The rows come from 4 hidden closed curves, with some noise, and rows from the same curve form a group. Each curve winds through 8 dimensions. The rows are also pushed far along 5 directions, which tell nothing about the answers.
Some rows, each with its group after it:
[ 16   3   2  14  32   7 -23  14   5   7  -4  -1   7 -22  -1   0   3 -64
  17  -2  20] => B
[ 19  38 -34 -33  15  -2   7 -25  -8   1   4   3  20 -34 -23  -9   2 -17
  15 -32  11] => J
[ 13   3  18  -4  -1   0  18  -7 -10  -3  -3  -6   7  10  -6  -4  -3   5
  -3  16  29] => A
[-23  -2   1   4 -14  -6  16  -8  10 -23   2 -14  -7   0  20 -11  -8  20
 -10   2 -18] => V
[ -3  10   6 -39 -10   7  22  14  -7  12 -10  24   2   0   9 -45  12   0
   3  13  10] => V
[-11  -4 -15   8  -6   4   1   4  22   2   0  -2  17  -7   6 -17  14 -31
  17 -35 -36] => J
[-41 -18  19   6  -4  -7 -13   7   0 -30  -2 -28 -46  12  45   4  -7  27
 -21  29 -17] => V
[-20   6  -8   8   2  -1 -31 -10   0 -13  -5  -2  -4 -20   3   0   9 -26
  15 -22 -25] => J
[ -9  -2  20  -5   1  -1 -17   6  -8  -6 -11   6 -11  -8  -5   9   5   3
   8   7   0] => J
[  1  24 -32 -26 -10  -5   7 -33 -10 -11   2  19  11  -9   0 -34   4  16
   5 -23 -16] => A
[  6  26 -13 -21  -5  -9  24 -27 -31   4   4   0   6   0 -25   9  -5  20
 -12   8  40] => J
[ 28  23 -46  35  33 -12 -14 -28  -1   3  25 -49 -15 -24 -10  40 -26 -46
 -13  -7  42] => J
[ -4   1  14  -9  -6   8   5  -1 -11  -4  -4  17   3  -3  29 -22   3  10
   4   8   7] => A
[ -5  -1  -4  10  21 -19 -31 -18  -7 -17   3 -26 -31   9  -6  34 -13   1
 -17  18  13] => B
[ -5  16  -1 -31 -23   3  19 -29 -24  -4 -10  29  19   3   5 -42  16  15
   6  -6   9] => J
[-26 -15 -21  24 -28 -13   8   1  -2 -15  14 -17  -9 -12   1  13   3  33
   2 -20 -49] => B
[-10  -2   1  21  27  -4 -26  18   3  -4   1 -27 -24 -12   6  21 -10 -36
  -5  22  15] => V
[ -7   2 -50  23   4  -8 -18 -31   9  -5  19 -52 -22 -28  19  31 -11   1
 -10 -19   1] => A
[ 19  -5  15  13  -9   1  30   3 -16  10  10  10  10  22   2   9 -11  30
 -14  17  23] => A
[ 20   1  20  11   0  -6  23  15 -22  19   7   9   9  39 -49  33 -10  12
 -15  20  25] => J
[  6  17 -32 -27   2 -11   0 -38  -8   4  -6  -3  17 -30  -9 -10  17 -22
  18 -30  23] => B
[  5  15 -27  -3 -39  -8  53 -12  -7   8  11   5  25 -22 -20 -16   4  27
   7 -26  -5] => V
[  6  18  -6  -5  21   5 -23 -17 -11 -20   4 -22 -18  -3  -8   8 -16   3
 -11  21  13] => A
[ -9  -5  -2   0 -19  -4  15  18  20   9   1   7   5  16 -12 -18   6  16
   5 -10 -40] => B
[-10  -4  15  -1  14   5 -25  33  35  15 -14   0  -5   1 -13  -1   2 -27
   8   9  -9] => B
[-37  -6  -4   4  -4 -11 -19 -15  -4 -30  -4 -22 -39  -2  40 -13  -3   7
 -14  23  -5] => V
[  9  -2   1 -15  -8  -2  25  18   9  13   3  19  17  29 -30 -11   3  18
  -3  -5 -23] => J
[-12  11 -20 -11 -11 -14  16  -7 -21 -12   8  -6 -16   0  13 -22   2  14
  -6   3  -9] => A
[ -1  -4 -17  22 -14   1  -1  -3   1  13   4   4   7   4   1 -13  11 -24
   7 -17 -13] => J
[-12 -20  43   4 -22  -6  27  20  16  -8  -9   7   8  26  -8   3   0  27
  -3   3 -22] => V
[-13  -7 -10  23 -18 -10  18  -9   5 -18  13 -26 -13  13   0   7 -15  34
 -20   9 -18] => A
[ 26  13 -33  -2 -24 -10  55 -13  -3  28  12   9  39  -9 -16 -22  10  -8
  12 -35  15] => A
[ -4  11 -47  17 -27 -12  19 -50  -4 -28  28 -27  -8  -9  25  -2 -14  50
 -12 -38 -39] => V
[ -7  11 -17 -11 -12 -11  13 -22  -3 -17   5   3   0  10  -4 -20  -4  30
  -8  -3 -22] => B
[ -6  12  -7   5 -21  -3  12 -21  -3 -22   4   5   2 -22   9 -16  -6  22
   4 -16 -18] => V
[ 21  30  32 -56  29   2   4   3 -23   4 -21  25   8  -6 -28  -8  -1 -13
   3  31  66] => J
[-24 -31  11  16 -22  -5 -11  27  17  -3  -5   4 -16  20   5  -6  12  14
   5  -7 -60] => J
[  5   5 -18  17   4 -15   5  -1  -2  -4  13 -24  -1 -10 -12  16  -4  -9
   4 -17  -6] => B
[ -9 -12 -12  20   3   6 -22   3  16  -8  11 -19 -13  14   5  14  -7  15
  -8  -4 -41] => A
[-15  -4 -18  23  -4  -6 -14  -9  -4  -2   8 -28 -31 -10  13  22 -10   6
 -16  15  11] => J
[ -7  -6  36  -4 -11  12  17  28  -2  -4 -10  23  10  10  19 -36   6   7
   8  19  -9] => B
[  9  14   6 -22   7  -2  -1  -5   1  -6 -10  18  15  -4 -14 -22   9 -21
  17 -16  -7] => J
[ 22  20 -17 -17  -4   2  38 -11   2  11   9  26  39   7 -18 -21  -5  10
  -1 -16   4] => A
[-12  18 -31  -6   3   3  -3  -7  20  -6   9 -20  -6 -40   8   1  -9  -4
   0 -20 -13] => V
[  5   5 -22   0 -12   7   8 -13  -4  17   5  -1  15 -21   1   3   9   1
   9 -23   8] => J
[ 14  11  17 -17  24   8   6  20  -5  13   0   7   7  12 -23  19 -14   6
 -14  32  33] => A
[-12  -9  10  -6  -6   1   4   9   6   5 -10  11   3  16   7 -21   9  -6
  -2  14   2] => V
[ 10  11   4  -3  -5   3  17   3 -15  -2   8   7  -2  15  10 -20  -8  23
  -6  14   0] => B
[-11   6   4   3 -10  -7   7  -4   9 -16   3 -11 -21 -10   3   6 -15  24
 -12   3  -9] => V
[  9  12 -12  -2  -8   0   7 -15  -2 -10   1   6  11 -25  10 -28   6 -11
  19 -28 -13] => J
[ 18  -6  33  11  10  11 -15  30  22  25 -12  19  12  11 -25   8  -1 -16
  14   5   4] => B
[ 15  18  -8  -7  46  -1 -55 -21 -16   6  -9 -15 -30 -27   3  27 -10 -39
  -4  30  73] => B
[ -4  12 -14  -9  21   2 -28 -11  13  -5  -4  -3 -12  -4   5  -6  -5 -21
  -6   6   3] => V
[  8  10   6 -16  -5   6  10  -7   1   1  -6  16  26  -8  -1 -19  10   3
  19 -20  -5] => B
[-12 -26  16  36 -27  -6   5  14  22 -13   2  -5   4  21 -15   3   3  15
   5 -15 -58] => A
[-16 -13 -10  19  -1  -2 -21  -5  32   2  -4 -14  -5 -13   8  11   1 -14
   1 -11 -10] => A
[ 11   7  16  -5  20  -4 -15 -27 -34 -21  -5  -5 -17   6  23   2  -9  -2
  -9  30  47] => B
[-15 -17  -6  54 -21 -24  22 -14  -1 -32  27 -36 -15  32  -4  36 -27  55
 -31   8 -32] => V
[ 12   4  -2 -15   1 -16  24 -19 -19  -4   3   1  13  22 -30  17  -6  23
 -15  10  25] => B
[  8  -4 -29  20  -7   4  18  17  18  19  22  -1  19   5 -12  12  -5  13
  -2 -26 -38] => A
[  0   5 -15  -9   2 -18  -5 -20 -13 -10   0  -6  -6   3 -15   4   2   2
  -1  -4   3] => B
[ 19  -3   7  -3  15   5  -2   3 -13  22   1  12   8  33 -14  12  -2   2
 -13  26  33] => V
[-12 -33  62  -9  21  18 -30  56  33  19 -25  18  -5  38  -4  18   8 -12
  -1  28 -11] => V
[ 26   9  -7 -18  -8 -12  32 -29 -11  15   6  -1  18  26 -36  19  -6  37
 -15  -1  33] => A

New rows, each followed by its group:
[ -9 -18  20   6   7  16 -21  51  23  16 -11   6   0   9 -18  -6  14 -31
  14  10 -32] => A
[-12 -15  25  17  -5   7  -5  31   9   7  -3   0 -15  12   7   4  -7  17
  -8  31  -4] => B
[  3   2 -28  -8 -14 -13  31 -15 -23  -3  13  -1  10   9 -11  -5   2  23
 -10  -3  -1] => B
[  0   9  27 -27  18   7 -10  15 -26   9 -17  18   2  -5  -3  -5  12 -19
  10  25  40] => V
[ 10  22  -9 -30  13   8 -13 -13 -22   6  -5  23  -6  -7  11 -22   0   1
  -3  20  32] => A
[  5   9 -19 -21  -2  -5   6 -37 -39  -7   4  -1  -2  -7  15   0   3  24
  -8   7  34] => B
[-34  -5   8 -12  -2  -1 -19  -4  15 -20 -14   7 -13  -2  31 -20   3   6
  -2   8 -20] => A
[ -4 -20   6  19 -10 -17  22  -4  -7  -9  10 -21  -2  25  -3  24  -4  24
 -14   5  -3] => B
[  0   6 -10  11  -2   2   6 -15  13 -10   7  -5  20 -22   5   8  -5   6
   7 -29 -14] => A
[ -8  -7  52 -21  -4   3   3  10  -6 -17 -16  26   3  28   3  -9   4  28
   0  15 -11] => V
[  8  16  -9  -9  -9  -1  26   0  -5   3   5   6   7   3   4 -34  -1   6
   2  -1  -2] => B
[  5   4  -2  -2  27  -3 -33   4   5   0  -3 -12 -24  -3   2  10  -4 -27
  -1  11  10] => J
[-29   4  19 -30 -11  -5  -6   3 -20 -23 -15  16 -22  10   6 -31   6  27
  -4  31 -13] => A
[ 11   1 -21  20   5 -13  13  -8  -1  11  15 -16  -5   3   7  18 -13  -3
 -15   0  24] => A
[ -9  18 -19   0  -7  15  -8   1  16  -3  -4   8  14 -55  29 -49  12 -35
  32 -30 -22] => B
[ 25  15 -39  -9  -1  11   9  -9   2  35   9  17  24 -18  -8  -8   6  -9
   7 -21  18] => A
[-21   2   0   5 -26 -12  22  -8 -12 -20   6 -10 -15  -9   8   0  -8  41
 -11  10  -8] => V
[  7  -9  25 -11  17  17 -18  24  19  16 -12  17   2  19   7  -6   3 -19
   1  12   3] => V
[ 25 -19   8  25  -9   0  38   7 -21   6  20   5  29  29 -25  38 -10  41
 -13   3   4] => B
[ -8 -11  -2   3  -1   6 -13   2  -3   4   0   9   0  17  10  -4   6   7
  -2   7 -12] => V
[-34   5 -40   5  -4  -4 -21 -16  10 -16   4 -23 -16 -25  30 -19  11 -24
   7 -27 -39] => J
[  5  17  -1 -31   3 -10  16  -6 -26   2  -2  32   2  14  13 -25   2  12
  -5   8  16] => A
[  6 -24  26   4 -17  -6  14  20  11  20  -7  12  15  40 -39  17  11  20
   2  -2 -14] => A
[-28  -6   6  16 -17 -18   7  -1 -19 -31   7  -4 -31   8  30  -6  -9  36
 -14  16 -22] => A
[-25  -7   2 -11 -17   1 -13  13  11  -4 -12  11  -4 -16  14 -28  25 -12
  25 -27 -48] => V
[ 17   0   2  17  23   6 -22  14  25  24   1  -7  -1   2 -30  40 -18  -8
  -9  15  24] => B
[  2 -17  18  -3   0   8  -2  18   0  19 -15  18  16  -5   1  -6  18 -24
  13   9  23] => B
[ -9  -3 -16  14   2   2 -27   2   8   2  -1  -9 -21 -13  13 -12   4 -25
   4   5  -6] => A
[ -5 -11  10  -4  -3   2   8  21  18  18 -11   8  26   2 -13  -4  19 -28
  19 -18  -8] => V
[11  0 -4 -9 -2  9  0 10 10 29 -2  6  1 -4 -7  6  3  0  1 -2 13] => V
[  1 -18   5  18 -10   5  21  28  34  19   6  -4  27  14 -20  17   0  11
   4 -18 -30] => B
[ -3  -5  -2  -5  -7   6   4  27  23  19  -3  15  15   9  -9 -24  13 -10
  15 -16 -37] => B
[ 11   3  -7   1  -3  -6  19  -5  23   6   5  -9   3  11  -9   0  -8  -1
  -8 -14  -5] => V
[ 17   7 -24  16  28   9 -31  17  28  34   6 -15  -7 -30 -25  38 -10 -41
   2  -6  20] => V
[  6   8   2 -13  -6   4  20  12 -24   5   4  19  15  10  -2 -21   8   9
   5   3  -5] => V
[-12  -5   4  -1  13  -1 -15  -2  -8 -10   1 -14 -16  -4   5  28 -11  16
 -16  29  22] => B
[  2  -9  25   1 -25  -9  24  -8 -32 -15  -3  17   3  19   2 -11   3  37
  -3  17   7] => B
[  6 -16   3  31 -23   9  25  26   9  18  11  14  30   6 -22  12  -1  20
   5 -11 -26] => V
[ 25  -8 -12  -6  -7   5  16  -4  -2  30   4  21  27  22 -23   3   8  10
  -3  -7  12] => B
[  2 -37  46  40   6   6 -19  32   7   2  -7   4  -5  26   3  29  -2  -5
  -2  24  -1] => B
[  1  -6  14 -13 -27  -8  20 -27 -29 -11  -6  19   9  16   4 -13   9  44
   0   3   7] => B
[ 17 -27  21  24 -15  10   3  33   8  27   0  11  13  28 -33  14  10   9
  10  -2 -22] => A
[ 12  10 -31  -2  11 -14  10 -30  -3  -2   9 -19   9  -7 -23  24 -10  -2
 -11  -6  28] => B
[-13  10   2  -9  -9  -5  -3  -3   3  -6 -12   4  -3 -22  -5 -17   5  -4
  12   2   3] => B
[ -5  15 -44  -3 -49 -21  47 -33 -17 -17  19  -5   8  -2 -19 -28   2  54
  -3 -29 -41] => A
[ 17   3   5 -28 -35  -1  51   1  -9  16  -1  53  42  42 -35 -37  13  46
   4 -16 -28] => A
[ 36   4  20 -19 -27   2  44  -3 -10  37  -9  38  32  32 -33 -19   7  32
   2   8  36] => B
[ -4  -2 -31  34  13 -21 -31 -24   6 -15  14 -42 -27 -10  -8  44 -16  -3
 -11 -10  -7] => B
[ 10   7  -1 -33  20  11 -16  -8 -19  14 -14  16  13 -22   7  -7  17 -30
  14   7  48] => B
[ 22  18  -7 -23  26   4  -7 -12 -21  10   2   0   7 -10  -7  15  -1  -9
   2   6  41] => B
[ -6   1  -3  -1 -19 -15  24  -9  -2  -2  -2  14   7   4   2 -19   3  10
   0  -7  -3] => A
[ 13 -22  33  19 -26   2  42  20   4   8   2   5  26  38 -25   5   1  31
  -1   4 -11] => A
[ -6  11 -35  36  15 -20 -20 -30   6 -24  19 -48 -33 -15   6  30 -29  -1
 -21   6   7] => B
[ -5   8  -5 -14 -24 -10  28  -8 -19 -17  -2  15  16  -5  12 -52  21  -1
  24 -26 -31] => B
[ 26   4 -34  10 -12  -4  27 -24 -13  20  21   0  23  20 -21  11  -4  27
 -11 -14   9] => V
[-22   9   1 -26  -9   5 -13  -6  -1 -17 -15   2   3 -30   0 -25  18  -4
  24 -14 -22] => A
[ 18 -11   6  24 -21   2  37  23  20  12  10  15  31  17 -26  -6  -4  11
   4 -18 -31] => J
[ -9 -15  35  15  -6 -11  -1   7 -25 -29   1  -4 -34  44  16  -4 -11  33
 -20  42  -9] => A
